All groups share one centre, and each spreads out both ways along 5 directions, with some noise.
Known rows, each followed by its group:
[-22   7  10   5  -4   5  10  17   0 -19 -12   2  -8   1] -> N
[ -8  12   9   2  -7   6   5   9  -5  12 -18   7  -6  11] -> L
[ -5  -3 -11  -1  11  -3 -30   7  -4 -15  12   5  -9  22] -> N
[ -1 -14   2 -10   1  14 -13 -23  13   3  -3  -6  -2 -14] -> L
[-27  12   9   0   6 -13   5  20  -9 -18 -24  20 -29  30] -> B
[ 17  -6 -10  -2   3 -13 -22  13   6  -7  22 -25  -9  29] -> N
[-11  -6  -6  -3  10   9 -11 -13 -11   9 -10  28   5  -3] -> N
[  7  -5  -5  -1   0   5  -3   2   6  14   6 -11  22  -5] -> B
[ 10 -14   0   7   8  -5   3  -4  -6  18  -5  -5  14  14] -> B
[ -3   3  16 -10  14  -8   3 -22  13  17 -29   2 -11  -3] -> E
[  3   6 -10  -4   4  18 -48  -6  -1   7  15  16   6   2] -> B
[-12  30  -2  -7  -6   4  -3  29 -12  12 -10  19  13  17] -> E
[  9  -5   6   5  -9  -1  14   2   6  -3   4 -22   0  -3] -> N
[-15  -8  10   5  10 -20  28  14  -3 -11 -26  -5 -16  27] -> E
[-14   7  -5  -5   0   8 -19   2  -1 -18   7   9 -13  -4] -> B
[  4  -6   1  21 -23  10  12  24 -10  -4  14 -15   9   7] -> E
[-20   7  -2 -13  -5  24 -24   0  -8  10 -15  25 -11  10] -> L
[ -5  13 -14 -22  14  -4 -15  -2  -1   6  -5  22   9  -4] -> E
[ -9  -9  -2 -15  -4  29 -22 -16   7   8  -6   7  -7 -14] -> L
[  7  -9   0   0   0 -11  14   4   1   0  -1 -15   2   8] -> N
[ 14 -19 -18  -2  10   3 -22  -8  -3  14  15  -4  25   2] -> B
[ 10 -28  -3  -2  10  -7   5 -23   8  -8   3 -13   0 -17] -> E
[ 12  23  15  31 -10  -3  -3  13 -15  25   7  13   2  28] -> L
[ -7 -15   3   1  -1 -16  39   5   3 -27 -10 -14 -10  -3] -> B
[ 25 -10  -6   2   0   3 -36  -5   5   6  32 -20  -6  15] -> N
[ -5  -3   4   5   2 -25  40  22  -3 -13 -14 -14   3  11] -> L
[  0 -19   1   8   3  -4   1 -13  -4 -12   1   6 -17   0] -> B
[ -6   6  12  10 -15  -8  38  28  -5  -4 -13 -17   2  17] -> E
[  4 -23 -10  -4   4   3 -12 -16   4  -8  12  -6   5 -15] -> L
[  1  20  -4   2  -7  23 -39   0  -7  25   8  26   8   6] -> E
[ 12   0  17  17  28 -31 -10 -14  15  11 -12 -10 -12  23] -> L
[-16   0   5   4   3  11  13 -13  -9  14 -27  27   5 -10] -> N

New rows, each followed by its group:
[-16  -4  -5   2  16 -17   3  19 -13  -7 -22  15  -6  36] -> B
[ -3 -11  -4  -6  -7  13   2  -4   2  -3  -1  -4   4 -11] -> L
[ -8  12 -11  -6   0  -3   2  21 -10  -3  -1   9  13   7] -> E
[ -8  18   7   7 -12   2  12  22 -14  10 -13  11   0  20] -> L
[ -4 -10   2  -2  16 -11  -7  -7   5  -3  -9  -4  -6   9] -> L
[-16  11  -2 -10  18  -3 -28  -1  -9  11 -20  33 -13  26] -> E
[ -3  -8  10  -7   5   3   7 -13  18   5 -18 -14  -3  -7] -> L
[  3  22  16  25  -9  -3   7  18 -13  19  -4  14   0  25] -> L
[ -7   9  -3 -27  19 -14  10  -8   9   5 -26   8   5 -10] -> E
[ -9   3   7   1   6  -5   2   7  -7   3 -19   9 -12  22] -> E
[  5  -3  -5  17 -11  23 -35   0 -11  10  22  14   1   9] -> E
[-16  -5  -2   1   4  -6  13  12   0 -23  -6  -5  -3   2] -> N
[ 3 -5  2 -1 -1 -4  8 -1 -2  7 -8 -1  1  3] -> N
[-24   6   8   4   0 -10  17  23  -3 -22 -20  -1  -6  13] -> N
[-13   4   9  11   1  -4 -10  15 -13   2 -15  14 -16  35] -> E
[ -1   9 -20 -16   6   4 -26  -2  -4   6   8  20  13  -7] -> E
[-20   1  -8   1   8  -3 -20  14  -6 -26  -1  10 -11  17] -> N
[  0   2  14 -10  13  -5   6 -26  15  17 -24   2  -8  -7] -> E
[ -9  -1  10   7  -6  16  24 -13   2   9 -16   6   7 -20] -> N
[ -4 -25  -4  15   1  -8   5  13  -9 -24   6 -11  -4  18] -> E
[ 10  -4   5   2   0   2  11 -10  -3  29 -12   3   9   2] -> N
[  5   8  -5 -10   2   6 -11  -8   4  11   4   7   9 -12] -> E
[ -6  -1   7   2   3   9   6 -10 -11  27 -23  24   5   3] -> N
[  2   0  -5 -22  19  -5  -5 -26  13   9 -10   5   5 -23] -> E
[ -2 -14 -20   2   7 -21  15  17 -11 -29  10  -3   7   9] -> L
[ -9 -23 -11   4  15 -12 -13   7 -11 -23  -2   4 -13  23] -> E
[ 19 -33  -7  14   6  -1  -5 -22  -7  10  10  -3   6   1] -> B
[-26   2   4   5   3   1  12   9  -6 -14 -17  12  -3  -1] -> N
[ -3  22   4   2  -7  12 -15  10  -7  22  -1  17   7   7] -> E
[  5   5  -3   1   0  18 -32 -17   1  20  12  16   2  -6] -> E
[ -1  -5   1  17  -6   6  -6  10 -11  -3   5   1  -5  17] -> E
[-15  17  -1 -17  19  -8 -17   0  -4   9 -26  29  -9  19] -> E
[  3 -10   4  10  -3   4   0  -2  -1   1   3  -5  -3   2] -> E
[  0 -18 -17  18 -12   6  -7  23 -18 -23  27  -7   8  14] -> E
[ -9 -14 -10   1  12 -10  -5   7  -6 -20   1   3  -5  16] -> E
[ -1   1  -3 -15   5  -6  18  -7   9   2  -5  -7  13 -17] -> E
[  5 -26 -14   1  15   2 -34 -20  -3  -8  14   9 -10   1] -> E
[  9   4   2  11 -18  17   2   9  -2   9   9  -7   8  -3] -> E
[  3  20  15  -5  -8   6  15  -4   8  24 -16   0   7 -11] -> E
